There are 11 hidden switches. A switch that is on adds its own fixed numbers to the row, and there is some noise. The rows also spread widely along 13 directions, which tell nothing about the answers.
In the rows, 128 means zero.
Some rows, each with its switches (1 for on, 0 for off) after it:
[120 134 123 150 111 140 102 137 116 139 147 117 141 113 133  91 149  61
 143 110 132 102 134 150 111 106 161]	0 1 0 0 1 0 0 1 0 1 1
[138  97 129 125 125 113 139 109 153 114 126 115 123 125 158 146  95 148
  93 103 105 163 118 144  89 131 131]	0 1 1 0 1 0 1 0 1 1 1
[145 115 138 160 134 130 134 152 151 141 136 113 109 108 127  87 129 161
 131 166 141 148 133 127 140  93 144]	0 0 0 1 1 0 1 0 0 1 1
[119 116 110 122 135 127 122 156 137 116 129 121 151 107 103  96 117 108
 104 118 111 125  95 168 140 114 148]	0 1 0 0 1 1 0 1 1 0 0
[115 151  96 121 162  90  91  75 145 110 136  86 138 159 136  95 108 115
 117 141  65 107 106 168 104 124 123]	0 0 0 1 1 1 0 1 1 1 0
[143 136 122 183 134 142 111 132 135  89 108 116  92 123 125  90 109 136
 112 167 120 155 108 123 110  66 141]	0 0 0 0 1 0 1 1 1 0 1
[ 97 129 114 105 175 131 123 138 140 120 167 118 154 120  87 103 117 150
 103 140 103 130 100 168 155 117 125]	0 1 1 1 1 1 1 1 1 0 0
[ 96 110 134 139 122 115 108 152 124 100 156 110 141  95  65  69 153 148
 113 113 143 111  91 169 148  72 141]	1 0 1 0 1 1 1 0 1 1 1
[143 136 126 132 151 119 115 104 116 160 179 115 142 154 134 148 133 146
 130 140 109 120 126 140 109 124 137]	1 0 0 1 1 1 0 0 0 0 0
[111 133 116 121 127 113 154 116 126 138 121  92 141  79 108 109 135 109
 129 131 118 122 168 128 123 104 150]	0 0 0 1 1 1 1 0 1 1 0
[156 142 118 165 137 133 113 124 147 141 125 110 111 131 155  94 118 122
 135 161 134 139 131 125 114 109 146]	0 1 0 0 1 1 0 0 1 1 1
[163 139 109 146 130  95 104 115 131 128 140 126 140 137 135  97 129 105
 132 141 129 108 130 159 114 110 139]	0 1 1 1 1 0 0 1 1 0 0
[155 144 111 137 121 100  80 112 130 151 158 100 144 144 128 113 143 138
 138 154 133 118  96 148 100 130 146]	0 1 0 0 1 0 0 1 0 0 1
[151 154 110 162 124  91  90 105  98  69 131 110 134 151  84  86 122 134
 103 143 135 115  94 152  99  74 138]	0 0 1 1 1 1 1 0 1 1 0
[152 110 118 136 165 132 145 138 129 156 119 118 149 130 130 121 125 119
 102 138  93 123 124 153 142 138 147]	0 0 0 0 1 1 0 0 1 1 0
[128 155 100 138 157 121 134 118 136 104 118  88 136 143 121  82  98  89
 103 157 103 140 141 142 123 122 150]	0 0 1 1 1 1 1 0 1 1 0
[115 185  96 126 137 130 109 153 123 151 104  91 142 101 119 147 131  97
 112  99 109  94  85 122 124 153 147]	1 0 0 1 0 0 1 0 1 1 1
[135 155 108 122 125  84 135 123 121 110 130 131 144 112  85 146 111 141
 103 140 144 130 134 122 108 103 135]	0 0 0 1 1 1 0 1 0 0 1
[145  99 129 158 140 132 143 130 134 117 125 140 122  98 124 108 124 134
 122 156 122 149 145 139 123  75 133]	0 1 1 0 1 1 1 1 1 0 0
[108 125 128 115 112 109 118 151 157 129 164 124 150  93 125 137 122 127
 143 138 135 150 135 124 108  94 136]	0 0 0 0 1 0 0 0 0 1 0
[100 154 116 115 142 114 122 113 125 159 171 112 149 101 109 137 146 116
 144 138 121 111 151 126 120 107 135]	0 0 0 1 1 1 0 1 1 0 1
[135 152 106 145 122 100 122 116 121  75 101 121 135 124  75 110 109 131
  99 163 126 135 120 126 106  82 134]	0 0 0 0 0 0 0 0 1 0 1
[124 121 127 136 161 171 157 156 135 158  99 109 117  91 132 138 127 147
  97  93  97 121 116 135 153 141 144]	1 1 1 1 1 0 0 0 1 1 0
[145 106 121 139 144 106 145 122 160 124 109 140 116 109 129 109 104 161
 121 157 107 136 140 140 133 106 119]	0 1 0 1 0 0 0 1 0 0 0
[153 140 107 131 140 121 125 165  97 127 131 110 172 144  67  79 133 100
  81 124 135 100  96 178 161 141 177]	0 0 0 0 1 0 1 1 0 0 0
[133 166 113 148 115 121  97 117 132 120 137 110 128 121 127 123 116 123
 139 146 142 134 123 113  94 114 144]	0 1 1 0 0 0 0 1 0 0 0
[133 124 113 133 126 108 126 158 166 136 125 135 132  96 127  89 115 113
 126 129 137 121 123 147 148 119 140]	0 1 0 0 0 0 0 1 1 0 1
[131 164 119 151 124 123  88 134  98 124 146 112 132 131  91 108 148 136
 125 126 145  95  90 134 119  94 150]	0 0 0 1 1 0 0 0 0 0 1
[137 118 134 136 127 134 160 135 132 160 132 118 126 118 149 128 103 103
  94  72 135 126 148 132 137 163 167]	0 0 0 0 0 1 0 1 1 1 1
[129 120 126 135  77 134  96 161 109 161 162 104 167  67  99 139 167 106
 167 149 151 142  97 118 101 103 162]	0 1 0 0 0 1 0 1 1 0 0
[153 138 116 132 117 117 111 136 114 129 154 144 168 128 121 152 128  95
 122 129 132 127 120 142  95 111 145]	0 1 0 0 1 0 0 1 1 1 0

New rows. What belongs after each?
[132 133 120 144 145 142 144 111 146 130 140  96 110 131 142  68  93 120
 113 141 129 148 162 141 135 121 164]	0 1 0 0 1 1 1 1 1 0 0
[133 150 116 142 125 126 120 110  95 131 120  90 144 117 101 134 132 110
 111 123 116 118 119 125 105 133 156]	0 0 1 1 0 1 0 1 1 1 0
[105 132 109 110 121  93 102 132 155 132 146  92 161 117 113 108 125 113
 128 127 101 118 102 158 119 138 139]	1 0 0 0 0 0 0 1 0 1 0
[122 101 130 127 162 125 126 130 169 134 142 109 123 131 132  98 115 173
 107 145  98 146 107 162 141 131 124]	0 1 1 1 1 0 0 1 0 1 1
[119 124 130 144 114 125 106 149 118 111 127 119 117 112  96 103 126 160
  95  81 141 106  68 147 135 110 149]	0 0 0 0 0 0 1 0 0 0 1
[127 128 126 148 154 138 143 124 100 130 116 117 144 123  81 122 138 124
  84 113 109 107 119 148 142 127 147]	1 0 1 0 0 1 0 1 1 1 1
[160 100 134 161 117 102 132 112 139 131 131 120 108 123 144  99 122 145
 124 132 137 134 139 137 114  94 144]	0 0 0 0 1 1 0 0 1 0 1
[132 163 114 123 154 131 126 117 127 152 151 113 145 139 129 127 121 124
 126 142 122 119 150 131 123 134 145]	0 1 0 1 1 0 0 0 0 1 0
[124 138 114 124 120 106 149 134 172 151 129 100 124 101 152 112 110 101
 133 137 129 145 172 123 119 132 154]	1 0 0 0 1 0 0 1 0 0 1
[143 117 119 154 149 149 147 151 142 141  94 128 119  98 140  93 118  99
 118 130 102 119 137 143 149 120 144]	0 1 0 1 0 0 1 1 1 1 0
[114 167  99 123 175 140 112 147 114 137 130 105 150 129  98 120 126 117
 108 148  94 108  89 144 141 125 141]	0 0 0 1 1 1 1 0 0 0 0
[133 156 133 131 120 135 146  93 106 148 152  99 126 108 100 145 130 177
 123 137 162 141 175  98 107 117 163]	0 1 0 0 1 0 0 1 0 0 0
[143 138 120 152 155 136 159 138 149 171 101 118 109  98 149 107 129 121
 132 146 125 117 175 114 149 119 148]	0 0 0 0 1 0 0 0 0 0 1
[131 111 118 119 119  86 132 163 147 125 127 152 154  88 112 120 121 110
 110  87 132 102 115 159 146 121 137]	0 0 1 0 0 0 0 1 1 0 0
[138 119 121 157 147 140 159  97 118 115  79 100 107 125 116  79 120 131
  90 121 110 117 155 146 130 117 155]	0 1 1 0 1 0 0 0 0 0 1
[125 131 128 136 134 134 149 136 126 120 138 125 124 118 113 129 110 135
  89  99 133 133 134 135 128 109 149]	1 0 0 0 1 0 1 0 1 0 1
[127 164 104 132 136  75  99 164 163  97 140 148 143 133 113  85 106 107
 112 120 158 100 110 154 141 105 130]	0 0 1 0 1 0 0 0 0 1 1
[122 187  94 124 150 103  73 106 135 144 168 104 155 137 124 112 138 115
 162 170 120 101 114 135 107 106 124]	0 1 0 1 1 1 0 0 1 1 0
[112 112 120 120 133 113 148 132 129 133  81 134 140  42  83 170 151 165
 115 124 100 116 116 123 120 102 108]	0 1 1 1 0 0 0 1 1 1 1
[136 140 107 137 159 110 120  97 131 116 120  87 142 152 117  91 116 120
 100 156  88 129 130 158 115 132 143]	0 0 1 0 1 0 1 1 0 1 0
[138 139 114 108 126  94 114 117  96 150 165 132 179 123  95 170 151 122
 110  91 118  87 113 159 109 131 143]	1 0 0 0 1 0 0 1 1 0 0
[148 133  98 143 141  93 101 107 127 108  96 105 141 141 103 105 128 131
 105 156  88 111  84 154 111 116 128]	0 0 0 0 0 0 0 0 1 0 1
[170 157 100 161 147 105 110 170 146 133 113 138 133 137 140  99 116  87
 120 151 146 117 109 137 136 120 145]	0 0 1 0 1 1 0 0 0 0 1
[133 179  90 128 170 125 116 133 133 158 145 130 160 129 117 135 133  85
 138 182 101 113 134 135 127 128 124]	1 1 0 1 0 0 1 1 1 0 1
[130 151 105 150 159 124 117 150 158 132 120 121 111 112 143  96 110 110
 124 153 107 125 112 135 139 102 131]	0 0 0 1 1 1 1 1 1 0 1
[131 125 114 135 164 124 124 149 141 146 143 141 149 132 123  67 126  92
 126 123 112  84 123 178 172 126 136]	0 1 0 1 0 1 0 0 1 1 0
[120 151 119 129 141 124 120 146 153 123 148 124 134 119 106 135 101 158
 119 168 131 153 118 112 127 112 135]	0 0 0 0 0 0 0 1 0 0 0
[148 154 129 160 146 142 115 132 108 159 140 135 130 105 123 188 151 164
 145 166 128 129 123  90 100  84 127]	1 0 0 0 1 1 0 0 0 1 0
[129 141 102 133 133  99 124 111 130 124 102  93 140 111  96  99 130 122
 115 165 103 122 125 138 118 118 140]	0 0 0 0 0 0 1 1 0 0 1
[130 115 124 140 129 120 123 127 141 126 124  99 141 106 114 144 124 145
 123 170  98 164 109 123  99 115 132]	1 0 1 0 0 1 0 1 0 1 0
[134 127 106 148 118 115 101 158 146 129 101  96 134 100 135  60 142  80
 133 119 120 101  97 162 133 117 149]	0 1 1 1 1 0 0 0 1 1 1
[135 178 111 140 132 118 136 124 132 153 121 114 120  99 128 128 125 126
 121 108 158 103 153 113 126 125 152]	1 1 0 0 1 1 0 1 1 1 1
[127 141 110 147 140  94 141  82 152 108  94 117 103 119 154 103 100 111
 121 125  95 115 168 129 104 100 121]	0 0 0 1 0 0 1 0 1 1 1
[145 127 113 155 133 148 128 128 110 111  88 100 129 100  84 117 139 144
 121 198  99 155 114 124 107  84 143]	0 1 0 1 1 0 0 1 0 0 0
[142 106 123 132 143 128 178 129 152 127 113  97 132 138 136  82  87  93
  92 149  99 164 180 150 136 142 166]	0 0 0 1 1 0 0 1 0 1 0
[104 170  95 128 106  95  94 101 113 108 112  76 148 111 105  89 145  78
 127  92 110  72 118 154 101 107 155]	1 0 0 0 1 0 0 0 1 1 0
[122 130 121 124 145 154 128 124  91 123 133  94 153 145 101 138 123 115
  75  87  97 122  95 154 119 148 165]	0 0 1 0 1 0 0 0 1 0 0
[120 140 125 138 167 140 151 180 153 105 127 143 112 129 109  96  78 152
  65 106 146 138 108 141 172 118 144]	0 0 0 0 1 1 1 0 0 1 1
[147 163 104 150 114  85 114 127 138  94 103 142 118 109 120 135 111 131
 123 146 145 125 130 108  90  72 127]	0 0 0 0 1 0 0 0 0 0 1
[118 115 137 137 141 145 159 127 138 191 129  72 124  75 134 116 153 131
 138 146 117 141 170 114 139 135 158]	0 0 1 1 1 1 0 1 1 1 1
[115 111 136 141 128 148 117 138 116 104 156 122 143 135 108 130 106 114
 108 133  99 157  99 142 106 106 144]	0 0 0 1 0 1 0 1 0 1 0
[118 152 109 114 117 101 153 156 183 135 101 124 120  80 141 131  91 131
 113  99 149 131 144 111 131 142 138]	1 1 0 0 0 0 0 0 0 1 1
[103 124 124 114 118 116 142 144 135 153 129 112 143  64 106 123 148 134
 136 112 132 107 146 127 138 106 149]	0 0 0 0 1 0 0 0 0 0 0
[147 112 132 160 165 169 132 138 101 109 128 129 142 169 112 114 112 112
  81 141  88 140 109 158 127 113 154]	0 0 0 0 1 0 0 0 0 1 0
[118 101 118  98 127 117 150 137 138 167 150  83 169  96 135 146 127  92
 124 135  92 160 139 144 109 159 157]	0 0 1 1 1 1 1 1 0 0 0
[ 83 136 127  96 147 108 139 132 167 162 161 111 144  90 111 114 126 162
 136 122 128 112 152 130 159 132 132]	0 0 0 0 0 0 0 0 0 1 0
[154 153 102 133 152 105 133 129 110 139 126 142 163 111  95 142 145 117
 126 169 122 107 147 130 126  91 132]	0 0 0 0 1 0 1 0 1 0 0
[114 191 111 134 132 126 100 131 143 108 158 107 117 157 112  75  87 132
 105 114 169 121 116 129 138 136 159]	0 1 0 0 0 0 0 0 0 0 1
[123  68 150 152 127 163 129 128 111 117 138 100 134 104  94 102 142 166
 110 141 103 160  92 152 123  97 146]	0 1 1 0 0 1 1 0 1 1 0
[122 151 124 129 139 127 128 106 116 108 163  99 147 161  98 106 106 128
 102 148 129 144 147 136 112 119 158]	0 0 0 0 1 0 0 0 0 1 0
[144 178  93 130 138  93 107 136 160 147 127  87 127 122 158 113 102 106
 133 146 129 131 118 121 114 147 149]	0 0 1 1 1 1 1 1 0 0 0
[138 125  99 116 149 122 149 125 125 122 112 136 168 121 116 137 117  83
 105 145  86 128 144 153 116 117 137]	0 1 0 0 1 0 0 0 1 0 0
[129 131 111 135 129 136 108 145  99 124 117 115 158 113 101 143 144  90
 116 132  88 115  91 147 104 108 146]	0 0 0 1 1 0 0 1 0 0 0
[144 176  94 129 167 132 124 135 131 131 109 119 146 124 115 144 114 133
 107 166 112 130 117 119 120 123 133]	0 1 0 0 1 0 1 0 1 1 0
[157  99 141 156 148 111 164  92 120 165 146 128 124 123 127 107 138 136
 127 144 125 119 190 139 139 119 141]	0 0 1 1 0 1 0 1 1 0 1
[153 128 123 146 128 106 128 109 120 152 157 103 142 133 115  80 144 110
 138 154 131 113 167 151 132 111 162]	0 0 0 1 1 0 0 1 1 0 0
[157 127 113 128 126  89  97 152 149 141 153 130 158 143 131 119 117 125
 125 140 126 121  88 153 126 137 139]	0 0 0 0 0 0 0 0 0 0 0
[110 186 107 117 131  80 124 104 141 120 142 107 119 109 103  96 111 161
 123 111 166  93 159 121 133 104 144]	0 0 0 0 1 0 1 0 0 0 0
[144 162 115 155 101 120 113 121 158 149 125  85 102  95 145 100 119 137
 158 171 162 153 148  88 105 114 155]	0 1 0 0 0 0 0 1 1 0 1
[107 139 109 116 129 117  87 136 121 132 144 153 160 111 127 175 135 102
 125  85  96  94  73 150  94 124 119]	0 1 0 0 0 0 0 1 0 0 1
[112 143  99  99 127 111 122 178 161 141 161 121 169 102 136 107 108  51
 129 109 133 129 124 157 139 145 154]	0 1 1 1 1 1 0 1 1 0 0
[132 124 103 150 146 108 117 126 181 125  91  88 109 116 160  77 116 108
 129 156  83 135 122 148 122 114 132]	1 0 1 0 1 0 0 0 1 0 1
[111 136 124 131 124 135 137 126 109 123 130 114 142 112  92 113 135 115
 100  97 129 108 135 149 123 116 155]	1 1 0 0 1 0 0 1 0 1 1
[157 161 101 135 138 104 125 132 127 132 114 102 149 118  97  99 127 133
 110 152 150 118 124 135 135 130 153]	0 1 1 0 1 1 0 0 1 1 0
[124 117 132 120 136 150 128 160 140 156 162 133 146 109 142 170 118 134
 116 111 126 154 102 127 115 131 141]	0 1 0 0 1 1 0 0 1 1 1
[130 164 118 123 148 140 132 154 122 155 142 127 144 105 111 176 125 142
 123 146 128 135 127  99 123 119 142]	0 0 0 1 1 0 0 0 0 0 0
[140  96 135 146 133 129 124 103 124 142 169 128 143 140 141 116 127 109
 126 136 109 139 138 156 105 117 139]	0 1 0 0 0 1 1 1 1 1 1
[135 143 123 156 144 138 103 148 102 135 155 162 146 135 121 133 129  83
 126 109 123  93 110 143 128 104 142]	0 0 0 0 0 1 0 1 0 0 0
[108 157 121 151 144 168  95 166 144 125 153 118 124 108 122 110 124 121
 142 161 133 147 105 117 126  92 144]	0 1 1 0 1 0 0 1 0 0 0
[139 174 114 155 141 113 111 134 129 118 123 154 117 102 112 114 126 150
 132 126 166  91 129 117 134  72 128]	0 1 0 0 1 1 0 0 1 1 0
[128 125 132 154 126 145 116 110  95 134 130 106 130 105  84 125 155 164
 130 161 128 131 111 118 108  92 142]	0 1 0 0 0 1 0 0 0 0 1
[129 113 144 172 134 161 134 163 127 126 151 129 109 123 132  80 123 101
 125 134 141 141 139 136 139  82 157]	0 0 0 1 1 1 1 0 0 1 1
[145 170  99 116 154 113 163 143 156 170 107  99 138  92 137 152 106 128
 118 153 138 144 167  92 136 154 153]	0 0 1 0 1 1 0 0 1 0 0
[146 140 111 145 131 107 137 134 162 129 102 143 113 109 161 119  91 103
 113 105 132 122 138 127 122 129 135]	0 1 0 0 0 1 0 1 1 1 1
[137 128 114 133 156 108 130 108 137 132 145 130 150 146 139 108 116  92
 114 131  94 109 154 162 125 122 138]	0 0 0 0 1 0 0 1 1 1 0
[103 128 116 104 126 105 133 134 145 125 151 118 154 106 105 117 113 121
 117 113 122 123 131 142 134 122 142]	0 0 0 0 0 0 0 0 1 0 0
[ 99 106 132 132  93 144 125 149  93  75 135 116 161  99  72 134 124  88
  97 111 115 154 102 143  88  78 161]	0 0 0 0 1 1 0 1 0 1 0
[167 106 120 148 159 113 125  97 138 153 126 119 127 148 158 124 121 143
 123 154  78 124 124 148 118 129 127]	0 0 0 0 0 0 1 0 1 0 0
[126 145 112 137 145  86 151 117 156 133 109 134 120  89 130 109 119 127
 131 145 134 111 180 121 130  88 123]	0 0 0 0 1 1 1 0 0 1 1
